All rows are made from the same 8 directions, up to rounding. Whole rows:
[[  8.1  24.3 -38.1 -14.6   8.5 -19.9  -1.6  46.9  19.7 -31.8  -0.9   3.1
   13.6 -14.5  16.2  17.0  38.2]
 [-25.4  58.3   4.7  21.1  -0.6  10.2   1.7   1.6   2.7  16.0  38.1 -23.3
   33.3 -21.6  48.6  -1.0  -0.4]
 [  1.3 -32.4 -19.7   3.4   7.4  -2.8  -1.4   6.1 -18.3 -12.8 -10.6  -4.8
    8.4  39.2 -11.7  -6.1  20.9]
 [-12.4  35.6  19.5  -6.0 -11.4  -2.2  10.1  -0.5   2.7  37.4  18.0 -11.4
   -4.4 -22.2  22.3   7.0 -19.9]
 [-16.9  16.8  17.7  10.0  10.7  -3.7  26.0 -24.2  -4.4  30.2  15.2  -1.3
    6.7 -31.4  47.4   9.7  37.9]
 [ -3.9 -22.4  -1.0  35.2  28.9  21.3  -7.1 -21.1   6.6 -29.6  -1.6  32.7
   10.0   0.1   6.3   4.7  19.6]
 [ -4.6  37.5 -14.0  16.2   2.1   9.3 -21.4   5.2  33.4 -47.6  11.9   6.9
   26.6 -31.5   7.9  -5.5  -0.1]
 [ -8.2 -48.4  -5.9 -37.7 -17.2 -40.8  27.8  -2.1 -17.4  29.6 -30.3  -1.5
  -30.6  30.3 -21.1   0.6  28.1]
 [ 33.4  50.5 -10.6 -25.8  21.2   0.9 -13.3  47.0   0.1  -1.0   8.9 -31.2
   20.8 -18.1   7.4  38.3  -8.2]
 [-17.0  15.8  -9.5 -17.8 -55.4 -22.7  -8.0   0.3  30.8 -21.9  -4.6  -4.2
  -11.0 -14.0 -25.6 -42.8 -25.4]
 [ 13.9   4.9  44.1  26.4   9.3  34.6  10.3 -20.2 -12.4  42.1  20.8  17.2
  -25.1 -23.0  27.5   2.3 -31.9]]

The start of a row, then its end:
[45.9 25.6 11.3 29.3  6.1 39.1 -6.3 30.7 11.9 -9.5 25.3 33.7] => [-26.5 -42.8  32.9  -8.4 -27.0]
[-21.9   1.5   1.5  34.6 -29.9   0.9  24.9 -25.8 -10.0   5.9  25.0  -4.6] => [  3.9 -13.9  49.8 -60.2  41.0]
[ 14.8   9.2  10.3 -18.7 -41.2 -13.4  18.6   5.0 -10.9  28.1   6.3 -21.0] => [-26.3 -16.4   9.2 -36.6  -5.8]
[-16.7  14.2  31.6  12.5 -19.5  15.9 -12.1 -41.6  16.1   3.5   7.3   2.1] => [ -2.7 -20.9 -15.4 -19.1 -48.7]
[ 25.4 -14.8  -4.1   6.8  12.2  -4.5  23.0  -8.2  -7.9 -11.5  -2.9   9.6] => [ -5.2 -31.0  33.6 -11.2  68.8]
[-54.0  12.7  24.2  37.7   8.4  14.5   6.7 -37.5  17.0  21.6  20.5  30.1] => [  6.4 -12.0  30.3  11.3 -11.2]
[ -9.2  35.7  18.6  18.1 -17.2  16.8   2.0   1.8   3.2  25.1  29.7  -2.7] => [ -5.0 -18.5  28.1 -14.7 -34.4]
[ 13.9 -14.5  -7.8  39.7  14.4  24.6  -0.3  -9.2 -14.8 -26.0  12.1   5.3] => [ 15.7   2.0  25.8 -27.0  33.9]
[ 15.4   3.1 -31.9  26.4  22.4   8.1  12.8  55.0  -1.2 -12.9  18.2  32.1] => [-4.4 -0.6 55.3  8.2 45.9]
[-44.4 -34.9   0.4 -21.1 -14.4 -34.5  14.2 -21.0  15.2  15.5 -26.7  25.3] => [-22.3  19.7 -27.0  12.5   4.1]
[ 47.5 -14.3  -3.2 -20.1 -20.1 -17.8  24.4  17.3  10.9 -10.6 -13.7  27.0] => [-49.7 -48.9  13.1 -23.6  38.1]
[-16.1  -5.0  36.8 -18.7 -23.5  -8.6  -2.1 -68.5   0.1  14.5 -14.9 -28.5] => [  2.9 -14.6 -38.5 -18.2 -24.4]
[ 13.8  29.9   5.6 -21.4 -17.1  -3.2 -11.2  18.4  21.1  -1.5   0.4  -1.6] => [-13.9 -25.2 -15.4   3.9 -39.8]
[-65.7 -24.2  10.1  35.0  -1.2  10.1  -2.5 -45.7 -11.3  17.7   7.6   1.6] => [ 21.8  51.2  -5.7  -9.4 -16.9]
[-32.1   5.7 -11.9   4.0 -11.5 -23.3  13.4 -12.9  32.5 -20.2  -2.4  26.5] => [  0.4 -30.1  19.7  -7.8  41.6]
[ 35.9  14.6  -7.4  19.3  32.8  20.1   4.3  28.2  -4.4 -11.3  15.4  14.0] => [  3.7 -25.7  42.8  15.5  32.0]
[ 24.1  -6.8  22.4  26.7 -20.4  37.5  -3.4   5.0 -30.2  27.9  22.7  -7.3] => [-23.5  20.4   4.6 -40.1 -55.5]
[ 31.5 -39.1   7.9  -2.2 -16.1   6.6  -5.7 -27.5 -12.7 -22.1 -19.4  -5.8] => [-14.7   3.8 -35.4 -40.7  -2.3]
[-23.0  12.6  27.9  18.8  -6.8   8.1   7.9 -20.7  39.8  10.7   8.7  57.1] => [-33.0 -46.7  18.2   7.5 -24.6]
[-44.7   8.0  26.5   3.5 -15.8  -2.4  -7.8 -62.3  14.5   4.9  -1.9 -12.0] => [ 18.0  -8.9 -22.0 -10.2 -25.0]
[ 66.1 -38.5  18.7  -6.1   8.0  23.4  -0.3   2.2 -38.3  11.9 -12.3  -8.4] => [-30.3  12.2 -22.0 -11.9 -17.1]
[ -2.6 -14.1  -0.3   9.3   0.3   4.0 -21.1 -50.3  19.2 -58.0 -18.0  -0.6] => [ 25.2 -16.7 -33.8 -23.8  13.9]
[ 33.0 -15.4   5.2  17.2  20.5  21.4 -10.8 -24.1  -0.3 -38.5  -7.5   7.8] => [  8.5 -21.7  -6.1 -10.7  19.9]
[-50.3  -6.0  -8.4  12.5   6.7 -23.8  20.0 -23.2  35.6 -12.2  -5.3  46.5] => [  0.3 -25.4  27.6  14.2  53.8]
[-32.1  18.1 -15.2   5.0   0.3   2.4 -21.6  23.5  18.5  -8.1   6.7   7.2] => [ 14.5  27.9 -14.4  18.7 -40.5]
[ 23.0   0.8   1.5  -2.5   6.5  10.8 -29.3 -26.7  18.1 -54.8 -16.4  -6.5] => [ 19.6 -23.1 -39.2  -9.2  -7.6]
[ -5.2  22.5 -11.2 -27.1  -4.1 -16.1   2.0  38.2 -11.9  29.9   5.2 -29.4] => [  5.9  23.2   0.5  22.4 -15.0]
[  2.4   7.2   4.7 -18.0 -26.8 -20.9  28.4  -3.8 -29.3  38.4   8.5 -42.8] => [ -2.0  -3.3  24.8 -27.7  29.5]
[ 45.9 -31.1   1.3   1.3  25.1  19.3   7.5  36.6 -39.1  27.4  -1.2   5.9] => [-26.2  32.8   5.4  17.7  -5.8]
[-20.4 -44.4   5.5  22.5  56.3  19.9 -13.2 -24.9  -6.5  -4.6 -17.1  31.7] => [ 14.5  43.1 -22.7  51.9  -2.5]
[ 40.0 -27.9  12.9  -7.6  -5.5   4.5   9.8 -26.0 -41.3   7.6  -8.8 -38.6] => [ -0.8   4.2  -8.4 -33.6  23.4]
[ 21.8  12.3   4.3   7.4  -4.0  23.1 -17.8  28.1   7.3  -3.5   9.4  13.8] => [-17.5   0.4  -9.6  -0.5 -53.5]
[-55.3  12.6  -2.0  12.0   7.6  -3.4  -3.2  16.1  38.6  13.1   6.5  53.5] => [-12.2   8.5   6.4  42.7 -34.5]
[ 24.7 -21.8 -15.7  12.9  13.3  -4.4  21.8  15.0   9.7 -23.5  -5.1  45.2] => [-24.0 -30.5  35.7  -4.4  64.4]
[  6.5  -7.6   6.7 -21.0  -1.4  -6.1   1.2  14.1  -4.5  23.5  -9.5   1.8] => [-20.7  13.5 -18.6  19.1 -26.8]
[  1.1  -0.5 -19.9  30.5 -31.6   4.4  11.7   8.3 -12.4 -16.7  22.5  -8.5] => [  4.2   2.1  37.4 -66.7  33.5]
[ 29.0 -23.5  -5.8  16.1  41.4  24.4  -1.0  10.5 -51.4  10.2   4.9 -26.8] => [23.9 43.7 11.2 14.0 22.4]
[ 20.8 -52.2   1.7  26.7   5.6  18.0   5.9 -15.9 -18.1 -13.9  -8.2  24.9] => [-19.1  16.2  -1.7 -28.0  19.0]
[-25.2  18.0   6.1  10.3 -11.9   4.2 -13.8 -23.1  20.7 -15.2   5.7  -0.4] => [ 15.2 -11.1  -9.2 -11.2 -21.4]
[ 35.7  59.4  11.8 -16.5 -17.9   9.5  -5.1  26.3 -10.9  20.3  25.5 -49.1] => [  6.5 -31.2  16.8 -12.0 -31.7]
[ 39.8  51.0   1.6  -8.5   5.5  10.8  -8.5  17.2  -5.1  -8.6  17.8 -40.2] => [ 23.5 -39.7  20.1  -1.9   3.8]
[-11.8  10.5 -13.2 -18.9   4.4 -16.5  -8.8  18.7  30.1 -15.4 -12.3  19.2] => [ -2.7  -6.8 -16.5  29.8  -7.9]
[-30.3   3.3  19.8   9.2 -29.3  -4.0   6.8 -22.4  36.7   6.5   2.2  43.8] => [-33.8 -30.4   1.0 -14.6 -28.3]
[-32.0  27.9 -25.2   8.4  -2.3 -12.8   3.9  34.0  27.7  -8.3  14.6  23.6] => [ 5.9 -6.3 31.1 13.0 13.6]
